There are 7 hidden switches. A switch that is on adds its own fixed numbers to the row, and there is some noise. The rows also spread widely along 12 directions, which tell nothing about the answers.
In the rows, zero is written as 128.
Some rows, each with its switches (1 for on, 0 for off) after it:
[ 85 106 159 136 152 118 119 145 118  82 128 153 141 179 140 106 149 111
  82 164 193 144 162 112 108 133 122]
0 0 0 1 1 0 0
[156 129 120 133 107  81 162 129 145 127 125  88 118 175 141 114  68 119
 161 124 165 160  94 148 156 145 138]
1 0 1 0 1 0 1
[133 149 137 106  89  80 142 164 145 145  82 132 134 130 126 139  77 140
  98 117 130 136 174 157  98 101 175]
0 0 0 0 0 0 1
[104 119 142 111  93 113 142 125 188 141 159 199  86 158 186 133 123 136
 111 123 115  82 167 102 119 132 116]
1 0 1 0 0 0 1
[111 112 122 183 125  87 124 137 146 101 134 149 125 170 154 121 106 110
 122 136 152  97 123 110 140 159 131]
0 1 1 0 0 1 0
[ 95 132 143 121 119 112 152 106 139 137 130 150 101 164 170 112 106 126
 134 138 150  95 131 115 120 140 122]
1 1 1 0 0 0 1
[135 130 111 115 107 131 146  77 151 155 122 135  95 138 129  98  87 118
 165 116 123  94  94 127 151 154 121]
0 0 0 0 0 0 1
[119 176 119 120 120 131 135 141  97 149 151 187 117 128 123 136 125 126
 135 146 105 133 144  92 196 133 151]
1 1 1 0 0 0 1
[115 138 147 123 107 101 139  70 135 166  72  95 132 153 122 117  83 119
 168 107 161 102  87  79 120 122 138]
0 1 0 0 0 0 0
[ 91 121 133 119 134 123 141  75 133 143 118 145  99 168 147  93 109 107
 143 132 162 112 102 109 145 146  90]
1 1 1 0 1 0 0
[141 115 133 128  88  49 163 174 178 160 149 140  72 154 153 164 102 138
 106  98 127 125 108 147 186 180 124]
0 1 1 0 0 0 1
[153  61 104 165 138  91 112 185 152 113 164 144 132 178 142 127 120  95
 111 139 153 158 107 127 155 167 128]
1 1 1 0 1 1 1
[105 128 132  83 133 143 148  92  87 176 130 142 104 114 120 111 133 115
 131 119 149 108  95 104 133 145 138]
0 0 1 0 0 1 1
[130 167 111 138 120 106 156 125 110 133 131 112 116 132  94 106 103 122
 115 131 169 118 100 164 179 152 158]
0 1 0 1 0 1 1
[140 109  90 134 130 140 160 139 163 129 221 192  72 134 176  95 154 145
 108 115 138  60 125 175 152 164 130]
1 1 0 0 1 0 1
[183  90  93 153  99 101 148 148 130 153 112 103 118 129  81 109  82 116
 171 127 134 136  55 134 184 172 148]
0 1 1 0 0 0 1
[129 143  99 142 120 124 146 103 125 154 125 128 109 141 145 104  88 119
 160 120 131  95  97 145 143 160 146]
1 1 1 0 0 0 1
[116 128 152 153 133  65 141 192  97 126 114 121 138 173 157 161 119 132
  94 135 174 149 135 131 119 154 162]
1 1 1 0 1 0 1
[130 121 118 140  95 106 159 115 166 121 129 134 112 142 130  87  96 136
 148 122 158  91 114 126 134 118 143]
0 1 1 0 0 0 0
[117 124 111  92 167 146 126 127  73 149 131 120 127 115 116  99 144 110
 117 117 160 147 109 157 111 140 160]
0 0 0 0 0 0 0
[ 92 118 168 100 120 118 138 114 115 153 109 130 122 162 148 125 127 118
 126 147 162 130 130  82 105 134 130]
1 0 1 1 0 0 1
[124 138 113 130  97  99 117 128 176 133 114 140 135 159 136 114  79 109
 131 131 128 143 154 119 147 112 140]
1 1 1 1 0 0 0
[104 161 175 123 100  79 152 146 105 158  78 111 140 152 163 153  80 134
 134 142 138 131 158  96 112 125 175]
0 1 1 1 0 0 1

New rows. What belongs after each?
[ 94 162 156  97 118  77 137 120 120 139  98 132 122 150  85 140 119 115
  88 117 177 161 120 103 165 113 123]
0 0 0 0 0 1 0
[107  80 137 160 135 114 117 120 164  71 143 157 145 200 164  83 114 105
 141 164 176 126 143  80 120 119 111]
0 1 1 0 1 0 0
[129 116 126  66 148 142 134 135 107 154 165 127 118 136 159 102 121 107
 145 141 130 181 138 131 141 135 154]
0 0 1 1 0 0 1
[ 94  81 163  66 142 103 124 123 149 158 129 119 124 162 124 112 168 115
  76 103 212 164 113 105 107 111 117]
0 1 0 1 1 0 0
[106 113 145 108 124 125 155 107 113 162 122 138 105 147 187 108  95 124
 156 145 131  93 133 119  94 143 140]
1 1 1 0 0 0 1
[125 104 145 128 112 108 144 172 132 149 154 173 100 138 147 138 140 137
 103 147 125 103 141 113 154 166 138]
0 1 0 1 0 0 1
[106 146 120 128  92  89 123 100 209 112 113 121 128 180 128 107 101 117
 106 100 180 132 135 130 125 105 126]
1 0 1 1 0 0 0
[108 115 162 129 107  72 159 122 153 120 117 124 108 184 120 125 110 125
 127 136 191 134  87  92 168 149 107]
0 1 1 0 0 0 1
[119 114 115 117 139 147 122 140  91 164 123 179 114 109 116 119 138 118
 113 138 113 102 129 123 134 159 144]
0 1 0 0 0 0 1
[123 105 158 130 108 100 171 185 107 134 130 180  96 134 155 121 108 142
 119 185 119 101 168 127 129 134 137]
1 1 0 0 0 0 0
[103 152 139  96 119 104 163 127 151 158 172 169  63 142 185 141 141 150
  91  96 136  77 139 159 129 159 131]
1 0 0 0 0 0 1
[ 83 215 139 202 102  92 155 129 108  62 113 180 145 157  91 116 113 145
  95 172 185  71 163 101 170  99 154]
1 1 0 0 0 1 0
[115 129 148 172 115 104 144 136  80 130  92 135 146 142 118 130 103 119
 143 160 153  94 111  74 129 148 161]
0 1 1 0 0 1 1
[146  92 133 146 101  58  99 166 197 117 106 138 132 201 128 153  87  98
 118 130 133 184 131  95 161 137 105]
1 0 0 0 0 0 0
[109 126 141 122 121 110 157 167 119 111 135 161 113 132 131 118 141 149
  78 140 169  98 158 157  96 131 160]
0 0 0 0 0 0 1
[102 142 145 122 107 100 131  92 137 145  97 132 117 153  97 124 112 105
 116 126 162 123 106  88 164 137 112]
0 0 0 1 0 1 0
[131 131 117 138  98  73 127 165 155 151 116 157 109 141 100 157 113 125
  96 105 124 138 112 121 189 162 130]
0 1 1 0 0 0 1
[126 109 134 159 137  94 159 159  90 101 108  95 138 171 135 101  91 121
 137 174 187 144 105 152 115 155 152]
1 1 1 0 0 0 1
[141 124 114 119 116 113 147 133 109 167 115 149  93 118 112 117  89 113
 151 141 100 125 108 135 186 164 122]
0 1 0 0 0 0 0
[ 88  99 142 148 150 102 116 173  81 125 122 142 138 146  90 141 181 111
  51 137 200 132  98 109 134 176 145]
0 1 1 1 0 1 1
[ 78 160 160 146 106  68 153  91 150 137 102 107 112 190 132 138 111 122
 102 114 209  99  89 105 148 151 118]
1 1 1 1 0 1 1
[110 131 153 125 112 105 156 122 151 136 154 169  89 169 192 135 118 138
 121 129 138  85 147 117 125 150 118]
1 0 0 0 1 0 1
[104 165 117 159 105 109 145  80 134 127  72 124 135 164 135  97  61 118
 151 134 161  91 124 135 119 129 137]
1 1 1 0 1 0 1
[136 115 119 138 104 136 133 144 114 140 102 127 163 118 115 103 126 133
 128 130 161 109 142 112  78  98 187]
1 0 1 1 1 0 0
[103 156 142 103 126 114 154 127  90 163 119 116 108 126 139 132 126 135
 112 111 156 122 119 142 125 158 162]
0 0 1 1 0 0 1
[109 129 143 142 135 102 154 111  92 105  90  86 143 163 105  97 114 118
 135 135 215 142  90 122 119 132 141]
0 0 1 0 1 0 0
[ 73 212 166 141 106  62 166 124 167  40 152 155 126 210 109 119 119 141
  65 151 231 141 163 116 180  83 123]
1 0 0 0 0 1 1
[106 144 145  93  89 136 173  75 139 173 109 154  80 125 122  97 109 140
 133 137 142  65 122 123 132 135 117]
1 0 0 1 0 0 1
[119 183 131 133  87  94 139 121 160 130 117 123 146 153 130 126  92 136
 134 112 153 124 144 102 151 104 177]
0 1 1 1 0 0 1
[ 82 168 146 140  86 100 175  95 125 137  98 169  83 134 133 119  96 138
 113 141 146  51 139 128 133 137 116]
1 0 1 0 0 1 0
[114 145 144 121 130  96 139 147 100 147 129 152 105 159 141 153 122 113
 127 136 130 162 124  98 182 158 116]
1 0 1 0 1 0 0
[153 103 124 140 101 106 155 143 153 141 140 125  95 152 129 118 111 129
 130 135 147 108  98 147 151 170 132]
1 0 0 1 0 0 1
[100  97 125 118 144 107 117 120 142 136 140 129 127 160 161 111 130 108
 100 103 178 116 114 129  90 142 143]
0 1 1 0 0 1 1
[105 205 139 139 128 114 167  99  87 152 140 142 102 149 149 139 119 143
 142 119 152  89 107 110 179 153 149]
1 1 0 0 1 0 1
[126 126 126 119 125 111 150 180 104 119 118 139 125 136 114 106 115 127
  81 164 164 150 160 191 121 136 149]
1 0 0 1 1 0 1
[124 106 185  90  89  73 178 166 129 152 100 130 112 142 124 121  85 132
 108 178 157 142 160 120 129 107 142]
0 1 0 1 0 1 1
[ 86 139 155  85 136 116 150 131 101 158 125 140 100 143 129 119 142 126
  89 145 170 134 130 136 135 143 127]
1 1 0 1 0 0 1
[124 126 147 163  93  68 161 151 140 109  87  92 153 165 109 122 103 148
 111 127 216 110 107 126  88 111 175]
1 1 1 0 0 0 1
[149 140 131 142  99  68 128 135 161 137 106  92 151 175 147 142  65 118
 165 108 142 159 115  95 148 124 168]
0 1 1 0 0 0 1
[ 74 131 144 132 120 118 158 121 132 128 124 189  87 138 159 108 138 145
  85 143 157  44 159 146  95 139 119]
1 1 0 0 0 0 0
[ 84 141 137 146 147 101 114 143 140  99 175 169 111 193 156 132 153 106
  96 145 160 153 135  92 193 162 105]
1 1 1 1 0 0 0
[103  87 150  56 163 141 149 136  63 158 121 147  92 117 106  94 143 105
 110 162 152 166 117 141 131 147 109]
0 0 0 0 0 0 0
[ 97 107 138 110 125  78 113 154 157 140 114 164  93 174 140 153 120  98
  83 123 131 169 133 125 159 166  81]
1 0 1 0 0 0 0
[144 106 123 128  98  98 101 153 157 177  96 156 141 130 140 155  95 117
 130 107  88 125 150  87 118 123 160]
0 1 0 0 0 0 0
